There are 3 nested groupings, the coarsest first. Each group lies inside one group of the grouping before and may be the whole of it. The rows also spread widely along 8 directions, which tell nothing about the answers.
(in the rows, 128 means zero)
Some rows, each with its group in each grouping after it:
[151 158 132  56  70 150 165 138 176 105  71 176 141 157 122 171 157 163
 116] => pas k140 k575
[ 56 137 113 114  66 126 138 151 191 127  90 176 108 107 128 150  61 159
  71] => ponu k577 k966
[ 91 125 152 146 169 113 153 187 126 197 127 158 146 139 113 105  37 134
 112] => ponu k767 k434
[130  97 158 110 133 123 104 127 139 156 156 148 145  98  69 128  99 130
 141] => pas k97 k321
[146  92 168 115 158 128 154 141 124 107 152 143 154 161 117 117 166 140
 175] => ponu k577 k996
[102  72 175 133 145 125 133 139 131  88 171 138 124  86 121 111 124 141
 146] => ponu k577 k149
[186  54 135  94  59 167 106  71 166  93 132 182 105 121 105 153 115 149
 169] => ponu k350 k550
[ 85 120 160 156 215  82 103 171  83 132 191  93 161 130  98  84 171 106
 167] => ponu k767 k886
[ 97 129 156 171 161  74 119 177  82 139 152 107 161 120 127  91 144 124
 143] => ponu k767 k389
[167 141 125 121  87  94  96  84 133  93 127 128 138 132  97 125 175 121
 155] => ponu k350 k815
[132 160 148 114  93  96 132 108 162 113 115 134 140 100 101 132  89 157
  90] => ponu k350 k887
[178 156 146 132 180 103 184 141 100 145 113 152 127 121 121  31  65  86
 129] => pas k140 k247
[148  96 146 108 138 146 147 134 134 141 136 164 136 166 102 125 115 133
 168] => ponu k577 k966
[ 77  81 183 155 165 101 101 163 113 152 186 120 167 114  91 126 138 142
 142] => ponu k577 k996
[142 126 161 125 165 109 138 142 114 156 141 149 141 102  96  88  96 114
 127] => pas k140 k575
[109  97 174 127 199 132 165 184 114 131 158 147 145 117 117  85 113 122
 144] => pas k140 k247
[ 87 115 119 123 151 124 120 141 152  98 150 150 123 129 113 124 142 124
 147] => ponu k350 k550
[156 101 153 153  59  87 111 108 100  45 115 125 126  75 161 103 190 129
 152] => ponu k767 k434
[146 117 167 101 140 122 151 113 151  99 142 143 138 123 100 121 121 145
 133] => ponu k577 k996
[114  76 192 120  93 113  93 111 153 106 162 131 152  82  84 169 132 174
 123] => ponu k350 k815
[143 124 125 101 164 148 159 141 133 156 127 165 119 176 113  96  76 114
 161] => ponu k767 k886
[119  84 187 138 150 120 154 179 111 125 140 144 154 130 141 122 126 149
 155] => ponu k767 k434
[120 104 161 126 191 122 144 129 137 108 168 134 130 113 106  96 110 126
 153] => ponu k350 k887
[149 124 121 136  94  84  77 107 105  91 137 125 140  95 105 105 206  96
 169] => pas k97 k321

New rows. What belongs after each?
[170  96 136 152 118 116 163 161  80 111 112 147 135 167 175  78 155 119
 192] => ponu k767 k389
[174 161 159 108 112  96 149 126 117  98 103 128 157 154 119 124 167 144
 142] => ponu k767 k434
[ 79 123 166 114 142 127 169 171 179 165 125 160 145 124 109 147  30 178
  87] => ponu k350 k887
[ 71  85 153 101 159 163 157 154 178 108 157 169 109 113 115 135  80 150
 126] => ponu k577 k149
[ 94 118 155 121 143 115 135 146 143 112 144 141 141 128 106 128 132 144
 135] => ponu k577 k966
[114 108 158 121 149 122 142 136 140 115 156 145 125 109 110 105  93 128
 136] => ponu k577 k149
[ 80 102 132 124 127 127 120 142 165 128 138 158 120 118 103 142  94 141
 122] => ponu k350 k815
[140 108 134 129  88 118 145 129 136 102 112 158 128 130 146 111 132 136
 142] => ponu k577 k996
[119  62 177 123 135 141 163 187 123 114 143 163 147 117 145 121 138 151
 168] => pas k97 k321
[135 175 103 106 120 119 133 126 147 156  97 163 120 127  92  94  72 102
  97] => pas k140 k247
[160  95 165 118 148 130 166 157 124 148 129 167 142 126 123  95  88 124
 157] => pas k97 k321
[119 126 122 139 107 122 148 157 140 168 103 167 137 160 132 122  77 140
 129] => ponu k350 k887
[121 148 120 133 132  97 147 126 138 110 119 144 124 125 129  85 116 113
 125] => ponu k577 k996
[130 132 158 111 131 129 151 153 146 175 114 166 138 112  93 113  45 137
  98] => pas k140 k247
[163 142 149  94 125 116 136  94 141  90 128 132 125 112  99 114 116 134
 135] => ponu k767 k389
[ 93 111 167 134 144 110 140 164 141 155 145 143 152 125 108 129  91 155
 113] => ponu k577 k996
[ 80 135  85 100  78 136  99 127 170  87 107 158 108 129 120 155 144 131
 127] => ponu k767 k389
[159 126 147 135 141 111 142 135 107 137 124 154 127 104 115  71  90 104
 132] => pas k140 k247
[117  96 130 129 138 123 125 116 142 101 149 153 111 106 117  96 120 113
 146] => ponu k577 k996
[121 134 145 100 151 113 116 131 144 125 146 138 144 112  76 122 140 119
 141] => pas k97 k321
[ 99  88 136 105 193 176 176 192 146 178 133 196 122 160 115 104  55 117
 148] => pas k140 k247
[131 176 134 131 143  79 131 114 128 129 125 119 128  96 103  81  73 116
 100] => ponu k767 k389
[ 89 146 136 117 173 109 150 149 141 100 141 135 129 129 113 100 135 122
 134] => ponu k577 k966
[ 82  81 156 124 132 131 120 179 121 108 148 148 144 110 132 138 188 137
 156] => pas k140 k575
[143  95 130  98 101 153 116 112 166 138 131 172 127 151  90 153  98 148
 149] => ponu k350 k550
[107  52 180 112 105 153 104 150 142 120 156 159 138  86  99 154 123 152
 138] => pas k140 k247
[ 80 125 131  86  84 159 152 158 199 169  94 189 132 159 104 185  54 179
  91] => ponu k577 k966
[142 161 156 136 118  51  81  81 122  76 157  90 151  82  76 111 178 122
 121] => ponu k350 k815
[101 110 175 113 209 119 141 155 134 121 180 126 159 147  89 120 151 138
 154] => ponu k577 k996
[148  96 202  83 140 147  96 155 130 192 163 137 199 167  36 186 144 170
 150] => pas k140 k247
[ 55 110 123 137  60 115 123 169 171 117 103 163 129 119 146 164 111 167
  96] => ponu k350 k815
[144  96 143 132 113 122 147 150 107  72 124 152 125 109 153  87 173 115
 162] => pas k140 k247
[119 123 147 144 111  99 167 149 129  97 112 145 136 116 161  93 121 141
 125] => ponu k577 k996
[169 110 189 152 172 100 187 147  97 140 143 141 140 116 138  56  61 127
 144] => ponu k577 k149
[154 183 128 117 156  92 144  98 147 167 121 144 130 130  76  77  46 109
 100] => ponu k577 k996
[129  98 171 142  65  93 103 115 129 124 129 137 139  77 108 129 103 156
 111] => ponu k577 k966
[123 172 120  86 172 119 186 162 153 115 105 160 136 148 118  94 119 116
 132] => pas k97 k321
[ 97 110 171 108 147 125 125 173 127 120 145 141 158 120 106 147 175 148
 142] => pas k140 k575
[136 154 157  94 131 119 180 133 161  96 110 146 144 144 122 125 122 159
 114] => ponu k577 k996
[149 128 156 109 142 114 127 113 134 140 151 135 141 137  81 118 109 129
 144] => ponu k577 k149
[ 79 149 121 143 123  96 148 161 157 130 116 153 124 107 132 114  69 143
  88] => ponu k350 k550
[115 107 131  97 116 147 116 142 150 151 121 166 136 166  97 163 123 144
 149] => ponu k767 k434
[150  67 122 100 106 165  94 101 151 129 148 169 124 158  92 153 139 128
 192] => ponu k350 k887
[156  76 179 112 138 146 150 156 118 129 140 160 145 126 114 114 120 136
 155] => pas k140 k247
[ 76 147 124 108 163 125 134 147 164 145 129 161 108  79  95 102  62 113
  90] => pas k140 k575
[102 136 124 125  91 104 121 145 153 117 117 149 139 127 120 149 130 153
 115] => ponu k350 k550
[129 159  96 116 102 110 138 103 158 108  99 158 108 122 124  95 101 110
 112] => ponu k577 k996
[ 71  89 152 133 133 133 135 165 159 158 144 162 135 119 113 137  68 155
 112] => ponu k577 k996
[134 130 167  93 113 131 181 139 162 100 100 163 130 121 134 135  84 166
 107] => ponu k767 k434
[109 114 170 137 148  96 122 135 114  92 159 112 138  86 114 108 134 136
 135] => ponu k767 k389
[101 138 141 106 141 113 104 129 147 118 149 126 142 124  81 141 133 138
 130] => ponu k767 k389
[149 113 130  95 143 153 173 154 136 108 108 172 125 187 140 118 140 127
 180] => ponu k767 k434
[149 144 154 147 140  76 137 107 118 108 138 123 135  92 112  69 109 120
 120] => ponu k577 k996
[158 110 174  87 183 150 145 134 133 143 154 152 143 133  70 112 102 128
 147] => pas k140 k247
[ 91 144 122 122 160 118 164 168 135  93 115 149 122 145 148 102 143 118
 143] => ponu k767 k434
[186  72 187 104 154 153 134 133 114 171 156 160 150 129  77 111  83 131
 162] => pas k140 k247
[ 55  73 192 147 158 104 125 198 125  95 177 120 171 119 127 154 191 170
 151] => ponu k350 k815
[ 97 122 140 133 112 101 107 138 142 115 143 136 141 106 106 137 126 144
 120] => ponu k350 k550
[ 92  29 161 121 109 161 126 153 145  69 158 162 135 129 146 158 193 162
 182] => ponu k577 k996
[109 151 112 128  84  89  80 114 134  95 131 123 137 124 102 136 193 122
 137] => ponu k577 k149
[177 165 164 127 201  78 169 105 103 108 155 115 130 110  97  41  99  97
 142] => ponu k577 k149
[ 94 126 136 118 159 126 146 166 132  99 135 150 126 110 121  99 139 113
 130] => pas k140 k247
[169 142 176 119 184  84 129 132 105 148 159 117 168 115  71  86 132 113
 152] => pas k97 k321
[ 93 139 124 111 116 125 124 136 164 172 118 160 130 136  83 138  59 139
 101] => ponu k577 k966
[122 119 140 122  94 108  89 118 136 136 134 132 138 108  91 142 110 141
 125] => ponu k767 k389
[115 186 117  88 128 114 135 134 161 131 107 141 151 179  85 143 145 137
 121] => ponu k577 k966
[132 167  94 105 166 112 141 148 126 131 116 155 136 168 107  86 158  85
 167] => pas k97 k321
[145  92 187 109 104 129 164 178 131 131 117 159 170 137 130 146 134 168
 148] => pas k97 k321
[ 98 150 155 133 164  81 139 173 125 120 140 122 156  98 110  98 141 124
 121] => pas k97 k321
[ 96 115 154 128 145 107 124 125 152  93 154 130 133  84 106 121 115 143
 121] => ponu k350 k887
[132 138 162 101 132 120 149 145 142 129 124 138 150 147 110 128 109 153
 127] => ponu k767 k886
[152  72 149 129  81 142 149 134 139 115 114 177 125 139 146 133 106 149
 158] => ponu k350 k815
[124  56 119 108 137 168  90 103 145 116 165 164  94 111  93 123 105 111
 182] => ponu k767 k389
[115  97 160  94 148 136 155 156 151  86 140 159 135 107 120 126 141 142
 151] => pas k97 k321
[ 91 130 107 147  53  97 121 129 156  82  94 152 114  91 157 114 129 138
  98] => ponu k577 k996
[125 100 123 125  89 138 124 151 131 137 113 161 129 160 135 129 120 135
 157] => ponu k767 k886
[165  74 189 116 147 141 171 157 113 115 140 161 144 120 132 100 124 138
 162] => pas k140 k247
[111  98 193 123 191 116 152 155 127 132 172 130 153 127  93 110 114 148
 148] => ponu k577 k966
[108  63 164 102 189 173 151 147 161 157 165 174 106 119  98 120  19 141
 146] => ponu k767 k389
[122 135 138 134 101  88  99 109 137 102 136 126 135 107  97 125 142 129
 127] => ponu k350 k815
[ 47  70 167  87 181 163 122 189 157 104 176 151 146 118  95 173 185 155
 153] => pas k140 k575
